The rows come from 7 hidden closed curves, with some noise, and rows from the same curve form a group. Each curve winds through 6 dimensions. The rows are also pushed far along 4 directions, which tell nothing about the answers.
In the rows, 128 means zero.
Known rows, each followed by its group:
[133 114 103  62 120 141 134 127 128 130 133 175 131  70 127 111] : U
[134 127 132 112 127 122 142 163 169  89 117 207 124  68 126  94] : Q
[157 180 157 103  98 146 105 122  66  74 134 133 151  95 147 173] : P
[139 104 107 143 111 121 108 122 125 144 150 121 139 153 104 143] : P
[126 105 107 125 116 139 112 114 140 149 157 131 108 109 116 113] : K
[142 166  87  94 102 163 101 105  84 134 116 147 111 126 137 137] : J
[125  79 129 158 149  98 115 122 149 151 141 114 145 149 134 118] : J
[129 151 117 166 129 148 126 130 133 145 121 104  73 156 126 115] : W
[106 133  92 119 116 171 138 128  97 138 100 147  66 153  93 100] : P
[134 157 195 156 136 108 181 165 164 103 109 133 150 123 129 138] : J
[ 99 104  89 120 148 135 137 130 145 131 123 113  93 127 115  97] : W
[120  93  98 121 157 130 139 120 151 175 127  99 140 142  98 125] : R
[155 148 193 172 141 106 135 146 154 116 137 119 133 112 165 133] : W
[122 122 119 111 135 116 153 139 149 130 118 137 145 129 134 118] : J
[170 151 132 112  97 137 110 121  96 140 139 151 141 119 154 146] : W
[137 162 205 172 151  97 126 127 137 103 116 106 181 128 146 177] : J
[147 109 158 133 131 106 106 128 133 121 165 128 151 103 137 142] : P
[150 158 191 172 129 125 175 185 143  79  96 173  90 111 137 101] : K
[151 125 162 132 144 116 144 167 133 103 110 174 126 113 143 107] : W
[131  92 144 165 153  93 129 135 186 148 163  84 148 132 131 126] : W
[ 95  75  66  72 108 120  98  89 107 127 171 111 144 115 129 126] : R
[150 131 120  82 110 130 106 143 130  93 153 189 128  62 143 113] : Q
[142 132 142 125 123 117  90 100 105 135 138 125 183 127 127 174] : Q
[167 170 152 115 131 134 125 137 103 107 111 143 144 104 166 146] : R
[111 143 124 163 131 152 120 112 124 146 115 112  76 147 122 114] : K
[108 116 122 100 136 110 157 120 161 137 139 101 164 113 131 136] : J
[187 172 174  83 115 126 109 128  70 101 126 157 192  90 172 180] : W
[105 114 138 124 126 121 114 112 130 124 151 103 163 128 126 142] : K
[ 82  75  97 127 117 128 118  91 102 160 155  75 131 176  81 143] : R
[123 136 148 126 147 111 109 105 101 118 131  81 166 142 144 172] : P
[120 139 159 180 125 129 140 133 127 147 103 123 134 186 111 137] : K
[145 133 133 126 110 120 163 156 140 120 117 154 135 132 135 118] : U
[143 125 156 136 157 126 120 124 118 134 129  87 164 133 124 158] : Q
[131 164 172 157 106 128 130 147  99  80 111 156 104 135 145 128] : R
[ 96  99 112 164 129 120 175 145 165 143 103 133  98 165  83  99] : P
[151 152 197 146 145 111 114 132 119 105 130 128 157 109 158 157] : U
[132 137 172 184 139 103 174 160 181 135 106 144 109 140 130 111] : P
[143 193 109  82 102 176 126 108  58 114 118  99 113 119 144 158] : K
[135 160 116 133 140 160 118 120 108 147 100 123 104 145 115 134] : R
[153  91 142  97 118 103 134 131 146 143 179 120 182  99 140 141] : J
[121 129 121 124 123 132 120 105 131 162 136 107 146 141 129 140] : K
[166 162 132  83 102 123 120 129  98 109 143 133 164 109 178 154] : U
[ 93  83  85 135 130 118 125 126 141 128 128 137 102 146 119  91] : R
[111 147 106 151 113 149 146 147 113 106  89 150  69 165 126  93] : U
[144 118 142  97 114 114 131 149 168  81 168 180 124  27 154  97] : J
[139 104 124 140 133 120 110 136 144 123 153 130 119 113 123 115] : W
[145 117  52  41 119 137  58  69  95 158 165 122 177  91 143 165] : W
[122 127 158 173 139 116 145 134 164 157 117 116 141 163 124 126] : K
[134 150 121 128 102 150 153 142 105 114 101 157  89 133 135 105] : J
[128 175 113  96 104 158 136 133 109  97 113 161  87  96 117 126] : U
[153 158 155 114 118 146 137 155  90  89 101 188  95 102 151 109] : W
[133 134 132 150 119 146 152 160 114 121  91 174  89 159 104 101] : U
[164 161 142 136 110 119 106 124 133 119 146 128 146 109 157 155] : P
[127 165 162 139 131 147 119 107  89 127 115 104 120 130 139 154] : P
[153 142 170 159 119 108 149 150 120 119 118 133 145 154 125 152] : P
[134 118 125 141 142 128 132 131 112 139 109 127 107 150 139 114] : Q
[102 148 115 125 117 140 111  96  98 140 122  98 131 162 118 154] : R
[143 144 188 177 143 123 134 119 103 146 100 119 138 154 149 146] : U
[118 123  88  81 102 135 141 120 141 123 145 152 108  76 126 111] : P
[131 174  90  90 123 186 122 132  91 105  93 167  65  98 119 105] : Q
[153 130 138 103 131 116 141 147 139 116 118 170 161  99 145 127] : W
[ 96 105 102 135 147 138 139 123 156 146 107 153  72 114 121  75] : U
[ 79 112 105 141 141 133 172 145 184 134 110 141  57 127 110  66] : R
[174 167 198 155 140 116 132 140  96 117 105 125 149 137 177 155] : Q
[104 104  81 119 126 140 108 107 114 136 140 115  88 132 125 107] : Q
[123 116 122 160 148 147 122 124  98 148 114  86  96 178 111 125] : Q
[136 124  96 109 141 144 133 129 125 141 111 132 116 123 121 115] : R
[119  98  98 123 145 116 111 109 144 170 141 101 143 152 130 128] : U
[135 144 107 104 110 142 152 126 138 140 116 163 102  96 131 111] : K
[110 110 110 153 121 130 133 116 151 147 134 118 106 132 107 115] : J
[119 127 146 159 138 123 129 123 154 136 134 112 114 121 134 119] : K
[ 99 100  63  82 143 142 132 123 163 130 121 152 112  84 105  90] : Q
[124 118 125 108 128 125 135 134 128 128 137 126 142 130 108 136] : J
[201 224 232 149 148 122 140 178 123  79 100 151 144  95 198 154] : W
[ 93 155 122 157 141 161 123 101  84 150  86  89  82 187 109 136] : P
[137 188 117  82 114 149 112 100  86 126 125 108 140 117 147 171] : U
[130 125 142 151 159 125 126 127 152 150 118 108 146 142 111 141] : R
[145 130 140 122 140 135 137 115 103 158 128  87 145 141 124 158] : R
[131 111 166 141 130 100 107 111 137 139 150 124 179 121 139 154] : K
[ 98 122  95 141 139 135 139 133 163 130 110 149  59 120 133  73] : U
[169 156 146  88 100 141 134 129  89 110 149 115 164  96 142 167] : K
[131 115  80  47 118 127 133 132 152 116 144 168 154  67 138 111] : Q
[ 98  99 109 138 120 120 154 132 142 127 134  95 131 158 103 121] : Q
[143 142 153 117 133 114 130 120 100 136 121 100 184 154 148 170] : J

New rows, each followed by its group:
[141 108 129 130 143 112 127 133 134 125 127 126 158 126 132 131] : R
[140  98 111 138 119 102 123 144 181 129 159 144 143 112 122 115] : P
[119 165 102 105  89 163 150 141  92  89 110 148  74 124 126 108] : Q
[111  96 103 102 142 124  69  68  88 163 160  66 173 144 122 174] : U
[141 128 111 128 115 160 130 152 124 122 137 145  71 118 115  91] : K
[112 157 127 136 119 131 137 139 164 109 118 155 106 113 131 111] : Q
[136 159 103 115 105 142 139 142 159 115 126 179  70  78 145  91] : P
[159 171 136 105 109 130 128 143 111 107 126 146 131 117 169 136] : U
[118 129 122 131 116 145 133 136  82 109 105 142  93 158 110 119] : J
[140  83 151 154 137  90 136 134 168 152 155 125 152 123 128 127] : U
[121 145 169 187 144 114 135 139 139 111  96 130 139 155 111 145] : J
[114 139 109 104 120 136 131 114 125 127 130 119 126 116 104 144] : U
[120 171 157 185 142 146 137 141 135 114  89 131  77 149 133 110] : P
[139 107 101  92 119 139 150 168 129  96 125 188  86  92 134  72] : Q
[124 133 134 140 124 133 157 147 128 121 119 108 129 157 112 129] : Q
[135 137 112 148 116 158 123 129  84 141  94 160  68 161 141  95] : U
[135 104 107  73 126 122 117 108 125 135 149 145 149  77 168 116] : U
[115  98 105 131 131 133 124 126 143 156 144 123 107 141  96 113] : J
[107  80 131 174 165  97 153 155 173 145 105 134 117 175 122  85] : J
[113 131 110 140 119 130 103 102 117 136 116 143 120 141 122 135] : Q
[177 173 134  76  92 126 107 128  79  88 147 145 170  92 160 176] : P
[147 179 157 163 123 154 114 123  79 130  98 136  74 147 156 129] : W
[131 114 128 110 131 132 138 123 122 150 119 144 142 124 115 130] : U
[121 116 101 109 121 113 137 110 157 147 151 113 132 103 141 127] : U
[124 153 113 153 109 139 135 134 116 115 112 134  76 151 138 111] : U
[157 148 131 106 138 133  78  91  85 158 143  92 170 136 151 178] : Q
[156 204 157  92 106 140 119 112  81 106 129 109 163 105 153 193] : U
[113  88  83 107 128 104 125 116 153 152 156  95 165 150 115 137] : U
[125 109  80  68 113 152 105 119  88 121 137 158 123 109 113 117] : U
[123 182 139 128 132 146 142 125 113 127  87 126 115 142 136 139] : U
[136 130 147  97 126 117 119 116 124 114 153 124 166  85 125 162] : U
[109  99 139 138 153  92 168 135 205 151 138 105 163 119 137 115] : J
[123 134  95 118 117 135 134  99 111 164 119 103 126 155 143 135] : U
[149 128 150  74 134 118 119 115 112 128 142 135 196  85 152 159] : U
[131 133 126 131 135 143 140 144 137 122 137 101 108 126 131 112] : K
[152 156 124 100  88 155 106  93  63 146 148  99 152 133 124 182] : J
[154 155 135 157 139 130 113 134 132 140 100 154 124 144 138 131] : W
[111 163 117 133 139 159 150 142 129 130  72 167  68 138 123  91] : U
[131 131 139 141 135 118 162 144 161 130 106 155 111 116 163  91] : U
[120 206  89 121  99 201 144 126  81 132  76 157   4 141 137  87] : J
[135 147 123 108 111 126  92  77  71 153 159  48 171 160 163 190] : Q
[116 128 133 181 145 117 128  93 128 193 109  56 164 212 114 169] : J
[ 79  97  54 110 124 144 151 137 146 111  99 170  65 126 100  63] : J
[139 166 117  97 102 158 133 130  89 111 122 126 127 130 126 144] : Q
[137 148 127  75 140 131 127 130 152 100 136 144 150  49 151 127] : Q
[112 127  79 102 110 139 130 139 127  97 125 158  85 114 141  87] : U
[111 141  92 135 123 157 139 127 149 152 113 142  56 129 121  86] : J
[ 92  89 103 148 156 112 131 102 168 172 126  98 118 144 127 106] : U
[124 131 130 140 137 146 144 126 121 160  95 144 105 148 106 118] : U
[113 152 153 190 110 136 143 129  97 122 107  92 108 198 107 147] : Q
[129 139 180 182 153 113 131 132 116 138 105  98 140 187 120 155] : J
[144 143  84 119 108 162  99 123  87 125 125 134  97 144 100 134] : W
[156 126 151 148 128 136 140 160 106 110 113 156 102 131 119 113] : R
[125 117 175 175 159 104 122 135 142 129 122 115 144 151 130 135] : U
[150 142 137 133 102 141 110 130  72 121 130 132 120 159 129 145] : Q
[119 131  66  89  92 170 119  99  57 147 119 122  94 155 118 126] : J
[170 121 190 122 122  99 145 156 157 117 166 140 179  88 145 144] : J
[152 100 168 146 135  88 130 121 154 155 162 106 179 118 136 157] : U
[110 102 135 143 157 116 142 133 145 147 105 128 147 155 116 115] : U
[113 113 193 215 139  89 162 168 164 102 107 140 117 170 128 105] : R
[117 103  85  47 116 120 119 115 150  99 172 132 173  51 134 129] : P
[114  90 146 168 156 110 121  93 123 181 122  81 161 170 125 148] : U
[158 177 183 113  90 137 134 138 104  84 136 161 155  83 150 153] : K
[155 138 160 150 124 119  91 103  78 145 146  90 158 161 134 185] : P
[ 96 102  54 102 118 145  91  95 120 149 128 154 105 129  97 112] : Q
[132 150 121 112 118 138 133 137 129  95 117 172  88  81 165  94] : J
[109  93 127 150 131 120 138 112 125 152 123 109 139 155 101 134] : U
[114 118 112 136 123 119 128 118 114 128 124  98 144 166 129 138] : U
[ 93  94  80 132 144 135 109  73 114 194 123  79 122 168 121 129] : U
[104 167 123 160 130 153 151 124 104 135  70 117  93 187 114 126] : U
[133 132 183 161 149 107 138 136 159 127 144  83 171 135 147 146] : K
[112 144  78  97  91 142 130 123 123 120 115 176  97 123 136 102] : Q
[138 123  97  90 101 128 146 142 128 121 134 155 132 118 133 114] : U
[133 110 127 121 148 102 155 150 176 133 111 166 147 115 140 102] : Q
[113  88  97 100 138 106 140 111 169 154 143 119 150 103 153 107] : U
[104 113 139 124 141 106 182 157 195 112 127 138 136  99 115 103] : J
[110 123  93 115 144 143 116 105 128 170 117 120 109 142 118 120] : U
[127 167  84 106 101 164 161 147 125 117  88 190  42 109 152  67] : U
[125  71 141 169 150  98 147 146 168 151 123 143 130 150 138  87] : U
[152 151 142  93 122 140 118 133 112 100 158 106 145  88 157 141] : K
[134 119 132 136 111 128 138 125 133 145 142 117 143 134 109 142] : J
[128 116  95 105 141 128 122 126 136 138 119 158 107 109 148  97] : Q
[129 105 116  90 131 129 139 126 135 144 128 154 143 101 120 118] : U
[146 128  97  76 117 131 137 150 144 110 130 177 137  84 133 110] : W
[135 124 177 166 142 110 155 176 163  98 114 172 116 122 113 105] : U
[114 141  94 109 100 160 124 116 120 117 137 145  75  91 110 111] : J
[147 167 197 178 127 124 127 140 106 100 128  98 128 144 147 156] : Q
[125 131 159 151 141 107 123 134 125  97 125 116 138 131 135 143] : P
[129 131 141 173 122 112 127 119 117 135 128  87 138 179 137 152] : U
[120 111 156 176 142  96 153 147 169 137 135  95 130 166 145 114] : Q
[168 213 177 157 118 165 127 125  53 114  93 105  93 151 155 166] : K
[161 195 146 137 109 154 136 153 110 103  88 186  92 118 152 116] : J
[108  91  84 115 112 148 123 125 133 136 144 157  74 107  93  86] : P
[174 176 133 117  94 138 104 134  85  98 134 149 134 121 147 160] : P
[114  83 145 151 181  92 134 127 163 150 133  77 167 151 126 133] : W
[123  65  88  59 123 112 131 131 149 127 164 158 171  81 114 112] : U
[143 139 121 109 129 139 113 119 116 144 129 147 111 111 144 123] : U
[110 141 129  98 125 120 127  91 110 133 128  96 177 123 141 168] : K
[119  84 104 151 144 113 125 129 142 160 120 128 129 171 119 108] : J
